The rows are grouped in 3 ways, from coarse to fine. Each group lies inside one group of the grouping before and may be the whole of it. The rows also spread widely along 7 directions, which tell nothing about the answers.
In the rows, 128 means zero.
Some rows, each with its group in each grouping after it:
[134 155 158  75  90 165 132 143 125 161 122 127 105 122 136 151 134 123
 121 167  79 109 108] -> k288 k92 k732
[106 110 123 111 110 155 117 127 127 157 104 123 152 119 134 156 151 105
 105 139 108 132 111] -> k288 k560 k448
[144 115 127 125  97 170 133 145 120 112 133 123 144 109 130 135  93  90
 120  81  98 124 145] -> k288 k560 k987
[142 128 127 109 105 142 141 142 120 139 128 125 152 129 110 136 113  97
 148 109 119 130 124] -> k49 k674 k949
[151 147 148  97 124 144 144 139  78 199 191  90  52  95 119  55 166 198
 139 152 133  56 159] -> k49 k674 k153
[134 115 143 102  70 143  87 154 133 131  75 156 140 154 148 145 148  80
  63 160  92 177  81] -> k534 k237 k943
[ 66 114  92 112 155 139 112 106 143 189 120  99 157 109 115 182 172  92
  96 160 139 116 146] -> k534 k632 k186
[101 109 110 127 101 162 114 133 145 130  99 116 165 118 138 190 101  93
 121 133 104 159  83] -> k534 k965 k609
[108  98 112 121 155 165 121 118 115 170 139 104 116  85 133 117 148 123
  75 125 126  92 187] -> k288 k92 k521
[151 120 124 111 101 158 124 141  66 156 158 147  90 110 133  53 142 164
  88  53 135  89 164] -> k288 k560 k471
[124 115 123 128  99 153 132 137 104 152 126 118 123 133 123 113 144 127
 136 137 122 136 112] -> k534 k237 k944
[144 105 136 140  93 159 125 140 114 108 118 121 140 118 125 117 100  93
 130 138 105 149 126] -> k950 k967 k830
[118 133 132  90 112 137 119 134 106 183 114 132 115 126 114 116 170 127
 107 160 123 126 129] -> k950 k612 k771
[120 141 117  87 128 151 133 137 127 155 151 118 124 110 113 152 145  92
 112 120 135  91 162] -> k534 k965 k850
[121 123 124 123 102 179 156 129 101 140 139 112 130 114 127 144  99 144
 171 110 106 113 105] -> k288 k65 k260
[129  97 131 150 122 154 131 141 149 133 123  86 160 101 130 153 110  80
 129 136 113 125 142] -> k49 k570 k449
[152 134 152 115  66 142 142 154 103 132 118 134 124 142 114 108 123 114
 157 140 106 157 103] -> k950 k612 k149
[134 154 130  90 109 169 127 145 122 133 141 121 110 107 131 160  88 100
 126 135  90 115 137] -> k950 k612 k665
[120  83 135 143 106 135 121 127 101 185 101 120 118 124 126  65 194 150
  88 148 131 135 129] -> k288 k92 k732
[133 116 131 121  93 158 133 139 108 144 115 148 138 131 126 114 117 127
 116  90 114 136 121] -> k288 k92 k732
[129 124 128 130 117 152 140 130 103 157 148  95 106 102 119 107 131 128
 143 147 120 112 153] -> k950 k612 k665
[ 94 135 125 117 133 148 148 111 120 194 135  72 119 100 115 148 159 136
 171 210 115 116 121] -> k950 k612 k665
[104 119 118 123 111 171 129 126 119 138 116 118 151 111 134 169  87 118
 149 147 103 147  92] -> k950 k967 k830
[129 146 136 106 100 155 136 135 101 164 136 113 101 114 125 126 125 142
 147 155 104 123 114] -> k950 k612 k665
[123 128 149 118 109 152 140 139 140 167 124  86 134 112 133 158 130 122
 155 182  99 119 102] -> k49 k570 k449
[159 111 139 134  66 160 117 159 106 111 113 136 121 139 136  99 114 110
 105 111 105 156 109] -> k534 k237 k944
[112  93 126 150 121 171 148 119 117 144 128  74 134  98 132 136 129 124
 153 157 106 113 128] -> k288 k65 k260
[117 148 121 113 106 163 161 128 126 138 138 104 150 119 108 178  84  99
 197 141 101 137 108] -> k950 k612 k665
[ 73  87 108 122 159 154 122 105 154 176 100  79 161  94 129 182 174  78
 102 190 118 114 146] -> k288 k65 k260
[112 101 124 128 103 153 119 125 115 159  97 136 140 126 136 122 139 136
  98 132 112 145 106] -> k288 k92 k521

New rows, each followed by its group in each grouping:
[138 119 132 109 110 150 113 145 132 140 133 105 112 103 131 128 148  92
  85 144 117 104 159] -> k534 k965 k850
[136 110 132 145 119 149 150 131 112 157 153  81 125 106 114 105 123 143
 170 143 124 109 129] -> k49 k674 k153
[133 106 126 137 104 155 139 132 102 132 132 117 134 113 115 106 119 112
 142 131 128 135 139] -> k950 k967 k830
[132  99 139 137 104 154 131 130 114 160 115 113 123 115 130  98 150 129
 111 143 112 125 135] -> k288 k92 k732
[123  86 125 141 101 164 117 131 118 130  98 120 143 116 140 130 131 102
 100 127 109 138 121] -> k288 k65 k260
[154 132 142 115  95 152 137 149 108 136 145 111 117 113 126 113 103 127
 144 113 108 115 125] -> k49 k674 k949
[ 99 101 114 133 154 166 141 113 127 177 142  78 128  82 125 133 148 122
 116 148 122  90 174] -> k288 k92 k732
[137  56 126 189 107 157 116 131  84 152 114 106 113 104 144  41 143 168
  81 100 129 134 144] -> k288 k92 k732
[101  78  98 141 123 150 112 121 100 156 107 141 159 120 129 112 152 128
  80  71 141 140 133] -> k288 k560 k448
[ 87 130  93  94 163 179 113 115 120 161 143 112 127  82 138 178 103 109
  95 132 121  99 156] -> k950 k967 k830
[134  69 122 172 110 153 109 143 123 109 103 105 149  99 133 117 106  77
  90 125 113 157 157] -> k950 k612 k149
[134 112 124 123 121 142 125 138 105 160 138 121 126 117 118  96 131 135
 113 111 134 115 140] -> k49 k674 k153
[133 141 142 108 122 145 165 136 123 174 161  88 122 110 108 127 144 124
 176 146 128  86 147] -> k49 k570 k449
[150 113 141 137  73 145 139 138  63 149 131 141 103 140 117  42 138 176
 150 112 137 142 104] -> k950 k967 k830
[124 108 138 139 114 166 143 127 125 161 129  83 124 100 132 127 134 123
 136 164  99 112 136] -> k288 k92 k732
[149 108 148 141  77 151 152 141 111 141 118 122 134 135 112  90 137 121
 150 128 109 142 118] -> k288 k92 k732
[105 114 119 121 132 150 145 118 113 184 126 114 138 116 110 121 166 127
 126 135 132 114 144] -> k288 k92 k732
[153 135 144 101  81 137 144 150 102 126 127 159 136 145  96  95 135  95
 140 117 127 140 137] -> k950 k967 k830
[138 161 147  92 119 158 165 126  75 188 190  85  58  97 110  81 155 179
 181 175 125  63 154] -> k950 k967 k830
[113  97 102 126 137 129 125 126 107 174 124 140 155 128 103  99 155 128
 103  85 163 131 145] -> k49 k674 k153
[133 108 128 138 102 169 143 136 106 143 128 121 133 115 127 110 111 131
 132  99 112 126 131] -> k288 k92 k732
[171 158 150  93  71 168 135 163 101 122 166 119  77 111 130 117  97 131
 136 114  95  96 127] -> k534 k965 k609
[169 126 162 135  65 148 150 156  93 126 140 106  98 124 117  79 121 129
 168 147 103 137 125] -> k950 k612 k149
[127 126 138 126 105 148 180 124 104 172 146 104 132 130  94 101 157 137
 192 137 131 111 135] -> k288 k92 k732
[151  86 147 154  98 143 117 142 129 131 126  77 113 109 130  92 167  84
 100 187 108 130 159] -> k534 k237 k943
[115 125 117 122 100 150 142 127 110 164 132 114 131 129 118 130 138 151
 158 125 133 126  98] -> k534 k965 k850
[101 106 133 123 114 125 161 116 141 176 112  96 167 128  93 137 197  91
 165 180 126 136 128] -> k288 k560 k987
[ 99 127 120  96 127 138 127 114  89 203 125 136 111 125 114  99 183 163
 119 158 146 120 117] -> k950 k967 k830
[138 116 125 115 116 146 104 141  93 151 126 140  96 112 132  82 139 124
  64 108 124 122 164] -> k950 k612 k665
[104 121 100  86 151 165 120 122 109 163 136 134 124 101 126 149 140 106
  76  93 132  84 178] -> k288 k65 k260
[144 143 135  97  85 149 119 147  88 152 128 152  95 131 127  99 121 142
 111 114 111 134 117] -> k950 k612 k665
[111 101 114 147 127 153 134 113  56 192 149 113  90 104 124  46 158 211
 131 121 160 109 135] -> k950 k967 k830
[138 130 135 132  78 149 143 136  85 151 124 128 115 136 118  96 118 158
 164 128 116 151  90] -> k950 k612 k665
[ 76 143 105  83 125 147 124 117  90 205 113 148 124 131 128 153 148 174
 125 131 131 138  81] -> k950 k612 k149
[140 104 135 129  95 154 136 135 108 142 130 112 130 112 129 103 143 117
 128 124 111 119 137] -> k288 k560 k471
[118 128 113 114 123 147 145 132 104 159 140 121 138 116  97 119 131 108
 141 109 138 123 158] -> k950 k612 k771
[127  94 139 167 102 157 129 128  95 167 127  65 102  93 136  85 140 167
 148 183 112 131 117] -> k950 k612 k771
[140 132 138 116  75 151 141 144 110 138 132 124 131 145 117 124 133 112
 156 141 109 143 103] -> k534 k237 k943
[ 99  95 114 123  98 149 100 125  93 182  72 175 143 148 141 104 156 168
  68  98 126 170  75] -> k288 k92 k732
[121 104 119 137 111 162 145 125 100 154 142 102 136 104 127 114 126 137
 148 107 121 113 131] -> k288 k560 k471
[166 129 189 117  53 111 155 149 109 173 126  87  86 153 103  57 232 127
 169 252 109 134 110] -> k534 k237 k943
[108 121 133 128 121 140 142 118 121 188 127  73 115 107 117 126 169 131
 156 219 116 125 122] -> k950 k612 k665
[ 94 135 115  84 100 127 125 127 103 202  98 160 137 168 109 128 199 142
 120 150 142 156  75] -> k534 k237 k944
[ 70 137 114  89 123 136 159 102 120 219 118 121 160 137 103 157 192 150
 175 161 132 131  78] -> k288 k560 k987
[135 124 153  99  95 140 136 140 139 153 107 125 139 131 112 125 168  77
 113 166 103 127 142] -> k288 k92 k732
[137 124 130 115  99 161 122 140  96 136 128 138 112 115 130 108 110 131
 115 125 112 131 122] -> k950 k967 k830
[125 129 116 130 111 154 138 134 112 143 158  96 128 112 111 131 122 114
 148 115 127 106 150] -> k534 k632 k186
[115 156 113  87 135 164 139 127 103 166 160 120 107  97 120 146 114 124
 131 118 122  95 158] -> k950 k612 k665
[152 112 144 152  86 140 147 139  96 145 134  95 110 119 113  73 141 129
 159 155 120 138 134] -> k950 k612 k665
[ 96  95  99 111 121 158  93 125 122 155  77 172 164 131 142 152 124 114
  50  88 118 159 110] -> k288 k92 k521
[161 132 161 121  60 129 158 153  86 146 137 128 106 147  98  65 153 135
 174 143 122 141 119] -> k950 k612 k149
[115 131 127  86 117 158 128 135 137 156 115 139 146 123 122 161 136  85
 102 131 104 119 139] -> k288 k92 k732
[124 125 112 107 117 162 116 136 110 151 149 114 102  98 133 127 126 126
  91 108 126  99 150] -> k534 k965 k609
[121 108 115 133 114 144 145 131 109 155 133 117 139 134 101 108 163 105
 141 123 146 133 142] -> k534 k237 k944
[110 116 121 103 117 169  93 135 130 131  97 138 142 110 151 170  99  95
  76 148  94 148 107] -> k950 k967 k830
[134 111 131 125 101 144 113 136 101 166 131 109  97 114 134  86 166 156
  99 138 133 112 128] -> k534 k965 k850
[123  91 110 168 178 169 148 120 137 136 184  21 115  40 114 124 114  69
 137 166 124  69 249] -> k950 k612 k665
[109  95 119 138 120 162 139 121 135 144 120  91 168 100 127 159 126  93
 145 142 108 128 127] -> k288 k560 k471
[138 148 148 101  87 143 147 146  94 178 139 129 109 138 121 102 139 172
 159 119 125 114  96] -> k49 k570 k449
[119 137 131 106 117 165 156 125 113 174 144 108 119 113 115 133 139 136
 152 139 113 101 134] -> k288 k92 k732
[ 89 123 119 108 136 151 125 124 135 191 113 108 149 113 136 176 140 137
 125 151 119 121  95] -> k49 k570 k449
[100 129 130  85 109 148 126 120 107 193 104 137 120 137 129 138 183 145
 116 164 117 120  93] -> k288 k65 k260
[119 202 139  56  99 149 178 127  88 196 169 122  93 133  96 138 139 168
 216 153 118  99 100] -> k950 k612 k665
[113 125 121 116 126 186 130 125 116 149 149  92 121  77 155 164  92 133
 131 126  89  93 130] -> k288 k560 k471
[114 121 113 125 118 168 125 130 112 157 146  97 107  93 140 140 114 148
 120 128 117 107 122] -> k534 k965 k609
[ 53 119  67  95 169 149 123 102 126 187 123 136 178 121 110 190 152  97
 102  98 160 128 141] -> k534 k237 k943
[143 125 137 124 108 152 132 141  94 154 142 101 101 103 118  93 135 131
 131 140 117 113 153] -> k950 k612 k771
[119 115 120 124 111 141 111 136 125 148 127 110 133 117 120 134 144  91
  98 132 123 120 150] -> k534 k632 k186
[130 112 146 122 118 133 128 137 101 200 136 101  94 114 129  72 189 165
 108 157 137  95 141] -> k49 k570 k449
[146 121 125 110 103 162 105 149 103 141 129 140 121 117 140 120  91 142
  92  91 111 126 112] -> k49 k674 k153
[152 115 124 116 100 156 103 156 110 121 121 156 139 127 134 120  79 113
  87  66 113 139 121] -> k49 k674 k153
[170 133 159 104  52 120 139 155 100 140 123 146 114 168 102  64 185 103
 135 146 124 145 122] -> k534 k237 k943
[ 98 138 110  94 160 157 136 118 134 183 154  90 135  93 117 172 129 122
 138 154 124  89 145] -> k49 k674 k153
[123 117 122 132 105 164 110 132  91 160 120 117 100 105 150 115 110 163
 105 133 107 135 105] -> k950 k612 k665
[129 100 124 151 108 167 120 136  87 155 142  99  94 106 142  84 136 162
 112 128 123 121 124] -> k534 k237 k944
[120 152 131  96 122 159 156 136 116 176 159 103 122 111 120 150 117 144
 172 125 121  87 122] -> k49 k570 k449
[137 117 141 126  81 167 144 138  95 136 125 120 119 128 131 112 117 142
 153 120 102 125 102] -> k288 k65 k260
[ 99 126  94 124 140 178 145 124 127 139 152  95 154 104 118 182  95  91
 154 109 124 116 146] -> k534 k237 k944
[135 142 138  90  97 164 140 138 102 158 145 124 111 111 135 127 130 141
 140 121 102 102 122] -> k288 k560 k471
[167 154 150 101  60 158 168 151  85 130 152 157 110 147 106  92  99 145
 176  78 107 121 115] -> k288 k92 k521
[129 141 135 125 114 179 186 125 130 131 168  78 141  97 106 165  82 105
 216 139  95  98 142] -> k288 k92 k521
[ 86 109 106 106 140 157  84 126 109 185 100 123 111  94 161 147 141 148
  50 153 114 133 118] -> k950 k612 k149
[138 140 141  99 116 139 147 138 113 166 149 105 112 109  94 104 162 100
 143 160 128 102 176] -> k950 k612 k771
[165 164 153 106  65 140 181 147  84 144 161 126 101 141  88  83 126 137
 215 129 120 125 123] -> k950 k612 k665
[114 101 116 133 119 155 101 132 136 131  96 117 151 107 137 157 108  79
  87 143 105 155 130] -> k950 k612 k665
[125 129 136 104  91 125 176 129 142 143 111 141 186 159  69 139 164  58
 181 135 130 151 134] -> k288 k92 k521
[111 134 123 127 108 151 176 120 114 165 161  84 136 126  98 136 142 125
 213 156 131 120 120] -> k534 k237 k943
[140 100 129 147  92 162 110 143 125 114 106 116 139 111 139 136  87  92
 105 133  93 161 119] -> k950 k612 k665
[148 140 139 136 115 154 180 135 113 136 179  65 114  95  92 115 115  99
 210 158 117  97 177] -> k950 k612 k665
[148 156 133  82 116 171 138 148 115 133 181 109  92 101 123 140 115  95
 123 119 107  80 176] -> k534 k237 k943
[117 110 107 120  89 154 107 141 120 131 101 156 153 136 130 148 107 108
  93  81 125 161  95] -> k534 k965 k609
[113 116 112 107 151 165 110 124 112 158 144 112 109  83 132 126 136 110
  78 142 126  93 179] -> k950 k967 k830
[ 98  86 101 137 156 149 140 114 129 166 126 111 165 104 105 126 160  83
 100 110 147 114 190] -> k288 k92 k732
[123 146 106  81 101 165 113 148 108 135 130 165 128 129 136 158  93 124
  94  57 125 122 110] -> k534 k965 k850
[131 111 120 122  73 149 100 148 100 138  96 159 130 142 140 112 128 145
  84  87 125 159  82] -> k534 k965 k850
[165 124 157 113  97 131 122 148  84 175 149 116  75 122 122  38 175 172
 110 147 130  97 142] -> k49 k674 k153
[158 131 145 127  58 168 157 152 121  93 133 125 162 134 118 152  76  85
 190  93  86 144  98] -> k288 k560 k448
[145 144 152 100 102 144 143 142 114 171 161  83  80 106 116 103 177 139
 142 181 123  81 152] -> k534 k965 k850
[103 134 108  89 124 170 120 131 144 122 110 142 177 118 121 211  82  56
 121 128 104 146 119] -> k950 k967 k830
[152 130 134 116  73 162 152 145 103 117 137 140 149 131 118 123 100 108
 160  78 107 130 120] -> k288 k560 k471
[119 112  99 135 100 152 141 128  85 143 140 147 143 142 112 105 116 138
 139  56 149 144 122] -> k534 k237 k943
[119 160 124  92 110 163 150 129 109 160 148 116 117 113 118 157 104 128
 166 139 108 116 121] -> k950 k612 k665
[149 111 152 126 109 130 123 147  95 185 141 105  82 113 131  52 184 164
  95 146 135  92 153] -> k49 k570 k449
[148  79 134 187  88 168 131 147 128  99 121  77 144 110 134 115  99  82
 144 145 100 155 130] -> k534 k237 k944
[146 152 158  86 103 160 158 136  95 170 168  95  70 107 120  98 166 145
 154 167 106  65 152] -> k288 k65 k260
[109 130 113  93 134 173 112 130 127 138 123 128 135 100 135 177  98  92
  96 139 104 121 138] -> k950 k967 k830
[111  84 121 173 146 196 107 129 147 118 131  30 123  43 171 185  65  94
 111 194  71 115 149] -> k950 k612 k149
